There are 8 hidden switches. A switch that is on adds its own fixed numbers to the row, and there is some noise. The rows also spread widely along 12 directions, which tell nothing about the answers.
In the rows, 128 means zero.
Known rows, each followed by its switches (1 for on, 0 for off):
[107 102  98 130 164 122  98 115 120 112 103 127  87  50 131 145 125 146
 116 105  84]  1 0 1 1 0 0 0 0
[ 67 157 160 124 137 150 127 127  73 164 149 106 161  77  67  91 154 101
 185 110 194]  0 0 1 1 0 0 1 1
[165  85 147 163  90 116 142 110 118 119 140 131 119 165 121 104 136 130
 122 170 132]  0 0 1 0 0 1 0 1
[124 134 128 133 110 154 116 113 128  98 127 111 137 133  90 104 135 141
 132 124 143]  0 0 0 0 0 1 1 1
[102 128 137 123 126 109 136  77 116  87 133 108 124 132  86 111 142 127
 161 100 147]  0 1 0 0 0 1 0 0
[ 89 116  79 151  86 102 134 124 125  73 143 141 165 159  64  97  93 103
  94 175 176]  0 0 0 0 0 0 0 0
[103 146 147 131  74 125  88 156  97  94 111 135 144  44 153 149 141 113
 172 163 126]  0 0 0 1 1 1 0 0
[130 103 105 135 126 142 160 125 152 138 134 123 125 128 120 131 100  80
  84  90 124]  0 0 1 1 1 1 0 0
[142 160 149  65  94  99 109 105 134 113  95 106 163 161 128 120 143 164
 193  97 202]  1 0 1 0 0 0 1 1
[ 96 114  99 169 112 108 101 111 100 136 120  92 209 127 109 115 107 125
 104 133  82]  1 1 0 1 0 0 0 0
[139 117 101 145 104 107  79 101 129 131 119 125 153 118  94 109 137 121
 131 137 120]  1 1 0 0 0 0 1 1
[122 129 112 121 109 130 145  97 128 125 116 101 180 106 128 114 109 104
 110  82  75]  0 0 1 1 0 0 1 1
[130 122 134 126 122 107 141 117 129 137 129 135 148 107 147 120 120 118
 133 125 108]  0 0 0 0 0 0 1 0
[103 114 114 143 149  91 112 125 118 161 147 123 196 107 139 110 110 117
 141 141 102]  0 1 1 0 1 0 1 1
[116 121 108 127 109 126 131 144  85 157  69 111 191 159 150 129  89 159
  99 119 128]  0 1 1 1 0 1 1 0
[ 91 124 109 130 116 133 115 144 126 131  92 102 161  69 137 162 109 108
  97  60 105]  1 0 0 1 0 0 1 0
[122 140 125  92 160 116 185  95 143 166 126 129 153 158 142  84  83 134
 124  88 125]  1 1 0 0 1 0 0 1
[107  89 158 182  94 100 123  71 113  93 176  70 138 139  60 115 177  94
 156 116 129]  0 0 0 1 0 1 0 0
[ 92 142  91 132 150 178 121 149 124 155 124 111 179 128  77  91 102 130
  91 110 162]  1 0 1 1 0 1 1 1
[119 129 166 126 145 124 156 119 119 149 138 101 174 133 154 120 113 152
 140 105 113]  1 0 1 0 0 0 0 0
[ 81 183 135  96 131 177 125 154 115 150 119 100 196 130 112  91 102 158
 151 115 182]  1 0 0 1 1 0 1 1
[137 146 134 132  87 161 114 151 142 100 134 139 155 129 127 120 115 129
 127 150 148]  0 0 0 0 0 0 0 0
[176 129 116 106 138  94 104 111 175 151 152 163 129 138 122 104 143 101
 172 162 169]  0 0 1 0 1 1 0 0
[136  92 113 140  85  77 157  46  93  87 110 105  97 155  93 104 119 129
 125 150 112]  1 0 1 1 1 0 0 0
[108  85 168 180 118  92  68 171  59 194 103 116 166  78 164 159 163 145
 154 156 127]  1 0 0 0 0 1 0 1
[ 71 127  87 137 107 104 148 139  77  82 102 142 186 133 114 105  68 150
  91 181 135]  0 0 1 0 0 1 0 0
[126 163 132 109  81 150 135 123 152  96 128  93 199 153 123 110 100 137
 136 128 134]  1 0 1 1 1 1 1 0

New rows. What belongs after each?
[140 155 145 135 118 143 100 127 160 146 171 121 179 121  96  96 144 109
 161 143 157]  1 0 0 0 0 0 1 0
[182 115 135 110 120  98 111  61 148 124 113 123 110 163 135 104 144 163
 161 117 108]  1 1 0 0 0 0 0 1
[147 138 140  95 126 143 166  90 174  87 118 103 133 167 148 124 107 159
 125  60 105]  0 1 0 0 0 1 1 0
[130 116 117 118 131 158 152 156 195 153 142 109 153 109 157 159  99  74
  90  40 124]  0 0 1 1 1 0 1 0
[153 126 152 160  75 155 120 105 119 111 130 104 142 109 127 116 134 125
 126 141  72]  1 0 0 1 0 0 0 0
[199  74 132 123 126  66 137  72 146 183  99 113 129 150 187 133 125 138
 122  99  59]  1 0 1 0 1 0 1 1
[124  87 131 162 117  78  85 116 122 166 134 108 173 124 125 138 154  95
 145 102 126]  0 1 0 0 0 0 0 1
[170  99 145 133 136 146 120 110 157 157 129 124  87  99 141 139 151 101
 124  67 103]  0 0 0 0 0 0 0 1
[ 98 132 137 119 132 132 107 125 144 139 131  87 157 106 111 136 145 108
 152  64 154]  1 0 0 1 1 1 0 1
[102 136 175 132 114 138 133 137 123 106 151  96 171 112 124 131 139 134
 161 110 146]  0 0 1 0 0 1 1 0
[140 112 150 147  99 112 111 101 115 149 137 111 133  93 121 121 163  85
 163 126 110]  0 0 0 1 1 1 0 1
[132 138 101  78 166 125  84 134 142 157  91 130 112 142 117 128 121 176
 152 112 208]  1 0 1 0 1 0 1 0
[128 126 101 115 143 170 114  93 137  86 110 118  62 126  90 123 116 155
 113 102 134]  0 0 0 0 1 0 0 0
[111 111 127 159 114 117 125 121 117 137 137 107 165 108 122 118 127 113
 121 129 102]  0 0 0 1 0 0 1 0
[122 122 132 131 131 131 128 120 140 136 124 108 147 133 120 127 123 137
 123  91 133]  1 1 0 0 0 1 1 0
[158 146 126 113 124 103 119  58 187 118 160  97 158 131  98  96 149 102
 169 109  98]  1 0 0 1 1 1 1 0
[169 121 145  89 136 102  67 156 144 184  90 166  97  71 200 167 159 125
 187 112 161]  0 0 0 0 1 0 0 1
[139 114 122 140 139 122 159  92 139 133 168 137 129 129  94  87 118  97
 122 137 121]  0 0 1 0 0 0 0 0
[103 124 124 145 115 109  99 112 106 113 126 110 155  96 103 118 150 122
 153 138 120]  0 0 0 1 0 1 1 0
[ 72 114 113 129 154 137 125 146 107 149 108 101 152 116 109 125 112 144
 113  82 160]  1 1 1 1 0 1 1 1
[128 102 119 120 124 117 142 116 131 129 112 115 141 157 117 126 119 124
 113  84 155]  0 0 1 0 0 1 0 1
[113 133 152 113 149 121 115 136 125 155 132 124 168 104 142 126 141 127
 168  93 146]  0 1 1 0 0 1 0 1
[158  98 109 135 148  94 105  84 141 108 135 137 104 125 122 111 131 163
 134 164  94]  1 0 1 0 0 0 0 0
[179  87 122 141  97  89 111  70 141 135 106 104 117 143 129 126 144 126
 125 120  83]  1 0 0 0 1 1 1 1
[ 85 139 123 135 144 157  94 103  71 101 118 105 130  94  72  90 145 166
 156 146 129]  0 0 1 1 0 1 0 1
[144 150 141 139  69 152 108  95  78 160 108 108 158 108  87  84 150  98
 162 157 128]  0 0 0 1 1 1 1 1
[ 99 172 102  95 165 163 108 136 132 141 119 125 172  79 104 106 103 143
 130 104 135]  1 0 1 0 0 0 1 0
[133 115  96  71 136  73 144 105 191  88 113 130 134 159 163 136 108 130
 137  79 146]  0 0 1 1 1 1 0 1
[127 150 146 100  85  75 154 115 131 122 138 125 213 165 139 102 112 116
 176 157 168]  0 0 1 0 1 1 1 0
[135 152  78 105 121 155  99 129 133 140  85 137 141 137 117 107  92 147
 110 141 148]  1 0 0 1 1 0 0 0
[109 131 130 142 102 137 144  98 141  77 141  86 176 144 109 107 113 138
 110 110  89]  1 0 0 1 0 1 0 0
[126 100 156 154 127 132 142 128 141 115 152 105 137 154 132 128 128 140
 122 114 127]  0 0 0 0 0 1 0 0
[145 127  86 120 136 177 121 119 170 114 127 130  87 131  77 112 107 122
  88 113 156]  1 0 1 0 1 1 1 0
[ 99 133 114 126 108 137 131 156  97 165  91 127 152  96 128 129 102 109
 112 124 158]  1 0 0 1 1 1 1 0
[134 136 182 160  51 124 121 121  62 122 113  86 222 139 140 122 134 143
 157 168  98]  0 0 1 0 0 1 0 0
[123 133 123 136 120 146 127 101  99 133 137 126 139 117  75  84 128 110
 133 139 141]  0 0 1 0 0 0 0 1
[145 146 148 116  84 128 165 133 147 143 140 135 168 153 149 100 108 102
 150 146 152]  0 1 0 1 1 1 1 0
[113 129 128 112 128  86 116 131  91 134  95 136 168  95 153 128 122 151
 155 152 121]  0 0 1 0 0 1 1 0
[132 125 146 142 106  97 130 112 121 143 155 126 187 100 129 116 132  85
 156 137 107]  0 0 1 0 0 0 0 0
[130 102 116 141 170  84  99 114 154 202 143 115 166 127 124 124 141 113
 141  91 131]  1 1 0 0 0 0 1 0
[102 129 103 145 133 117 100  76  95  90 120  94 143 132  67  92 123 176
 134 168 109]  1 0 0 0 1 1 1 0
[ 89 121 134 146 135 139 122 149 126 146 134 107 152  92 103 138 129 108
 115  92 153]  1 0 0 0 0 1 1 0
[ 97 112 153 167  89 166 144 134  72 135 102  60 172 130 116 140 108 147
  90  95 108]  1 0 1 1 0 0 1 0
[121 148 103 107 132 145 125 112 188  93 147 131 129 111  98 114 129  88
 135  78 145]  0 1 0 1 0 1 0 0
[123 137 139 136 129 156 122 114 101 148 122 112 145  95 113 121 123 114
 132  99 107]  0 1 1 0 0 0 0 0
[143 124 135 138 119 150 113  89 126 120 137  97 124 139 110  99 137 145
 143 130 102]  0 0 0 1 1 0 0 1
[153 141 149 141  87 164  97 119 130 144 133 123 135 102  95 115 161  91
 153 112 144]  0 1 0 0 0 1 1 1
[189 108 175 107 113  79 169  91 110 184 126 168  82 145 173  90 142 121
 183 171 146]  0 0 0 0 1 0 0 1
[138  77  98 193 126 168  95 150 171 119 159 114 135 103 127 140 117 101
  66 133  66]  0 0 1 1 1 1 0 1
[150 100 133 143 121 134 103 125 117 158 114 119 128 105 141 129 149 130
 137 115 109]  0 1 1 1 0 1 1 1
[126 136 193 132 105 168  96 153  87 116 109 119 115  74 160 140 161 169
 175 135 127]  0 0 0 0 0 1 0 1
[127 100 132 161  92 117 132  87 134 109 150  83 155 133 102 129 133  85
 130 105  96]  0 1 1 1 1 1 0 0
[142 113 153 117 101 131 177 109  77 171  82 116 122 135 141 112 119 126
 119 102 135]  1 0 1 1 0 1 0 1
[136 147 104  99 124 133 115 109 136 125 102 134 127 127 113 104 116 140
 143 139 143]  1 0 0 1 1 1 0 0
[135 132 106 105 101 136 124 105 137 103  99 116  95 156  99 114 115 149
 127 126 177]  1 0 0 1 1 0 1 0
[132 121 133 136 139 156 124  99 102 153 112  92 116 148 109 105 121 166
 126 127 121]  1 0 0 1 1 0 0 0
[177  91 143 149 112 168 163 105 137 135 124 129  49 122 162 127 110 124
  94 121  67]  0 1 0 1 1 0 0 0
[110 128 134 116  92  98 124 116 117 125 116 107 170 145 119 110 136 133
 156 120 169]  1 0 0 1 0 0 1 1
[149 136 142 131 125 143 127 137 160 148 162 137 175 156 131  88 119 125
 139 145 144]  0 0 0 0 0 0 0 1
[128 125 167 133 134 167 185 172 119 205 146 168  99  75 139 116 123  69
 122 117 181]  0 0 0 0 0 1 1 0
[120 141 126 120 137 164 122 104 126 128 136 108 126 127  97  94 129 132
 142 112 133]  0 0 0 1 1 0 0 1
[ 61 138 132 121 115 135 156 141  95 140 136 111 152  88  77 121 123  67
 135  81 202]  0 0 1 1 0 0 1 0
[ 97 117 122 129 113  94 152  87 103  86 128 103 157 146  89 105 119 139
 134 128 135]  0 0 1 0 0 1 1 0
[127 119 147 100  86 119 127 102 110 101  92 121  76 110 110 142 154 117
 158  79 188]  0 0 0 0 0 0 1 1
[169 113 151 111  88 152 150  84 122 105  99 113  64 129 119 126 140 131
 129  79 131]  0 0 1 0 0 0 1 1
[145  92  72 113 146 110 156 104 144 134  92 155  94 131 143 116  88 128
  68  99  97]  0 0 0 0 0 0 1 1
[115  98 133 122  96  73 182 154 159 135 129 144 150 110 185 151  97  79
 104  96 142]  1 0 0 1 0 0 1 0
[135 101 128 147 133 148 115 108 165 125 164 118  83 136  87 120 142  99
 130  99 159]  0 1 0 0 1 0 0 1
[115 134 133 140  81 124 122  97 102 132 124  80 173 108  93 124 129  95
 141 113 122]  1 0 1 1 1 0 1 0
[101 110  80 142 116 127  90 125 160  52 117 102 139 131 101 137 113 163
  94 121 119]  1 0 0 1 0 1 1 0
[ 93 125 122 115 149 119 115 159 104 153 111 144 121  82 126 129 129 136
 142 135 187]  1 0 1 1 0 1 1 0
[141 106 115 154 151 165 124 138 165 172 148 122 140 128 113 113 113 109
  82  92 120]  1 0 0 0 0 0 0 1
[106 114 124 162 110 173 132 126 111 122 138  96 125 138  79 112 121 122
  99 116 150]  0 0 0 1 0 0 1 0
[145 120 148 136 116 146 151  97  80 153 101 123 108 103 128 115 116 135
 122 121  94]  1 1 1 0 0 0 0 0
[128 148 163 132  98 112 110 137 105 173 145 105 246 154 132  92 146 120
 185 157 157]  0 0 1 1 0 1 0 1
[ 80 104 120 142 101  82  96 116  88  65 116 108 131  98  98 148 142 140
 151 137 157]  0 0 1 0 0 0 1 0
[171  93 138 157 104 131 135  72 141 157 139  81 133 121 122 116 138  95
 116  95  61]  1 0 1 1 1 0 1 1
[127 116 101 110 126 106  96 109 128 125  90 128 100  98 121 150 125 126
 133 103 139]  1 0 0 0 1 0 0 0
[157 138 145 148 117 176  98 130 145 126 146 103 150 121 125 121 119 151
 126 150  95]  1 0 1 0 1 0 0 0
[120 121 181 169  74 169 131 130 123 105 151  78 169 116 115 137 147  99
 126  90 113]  0 0 0 0 0 1 0 1
[213  85 110 104 148  69 126  54 174 160 131 145  95 197 131  92 147 134
 149 123 130]  0 0 1 0 0 0 0 1
[140 118 129 137 127 117 134 134 135 177 122 128 170 146 147 112 114 122
 120 121 126]  1 1 0 1 0 1 0 0
[133 157 119 108 116 208 136 101 122  89 110 105 113 150 105  92  98 172
 119 120 119]  0 1 1 1 1 0 0 1
[136 133 102  99  84 129 131 123 169  76 109 132 128 149 127 130 109 116
 117  99 161]  0 0 0 1 0 0 0 0
[106 122 140 124 177 160 144 131 159 126 170 101 131 142 131 115 111 156
 133 103 132]  0 0 1 1 1 0 0 0
[139 128 125 125 108 151 110 115 127 115 121 113 132 133 114 115 122 146
 134 135 138]  0 0 1 0 1 0 1 1
[125 140 137 132 133 135 109 106 116 127 138 115 148 111 104 105 130 150
 152 140 122]  1 1 1 0 0 0 1 0
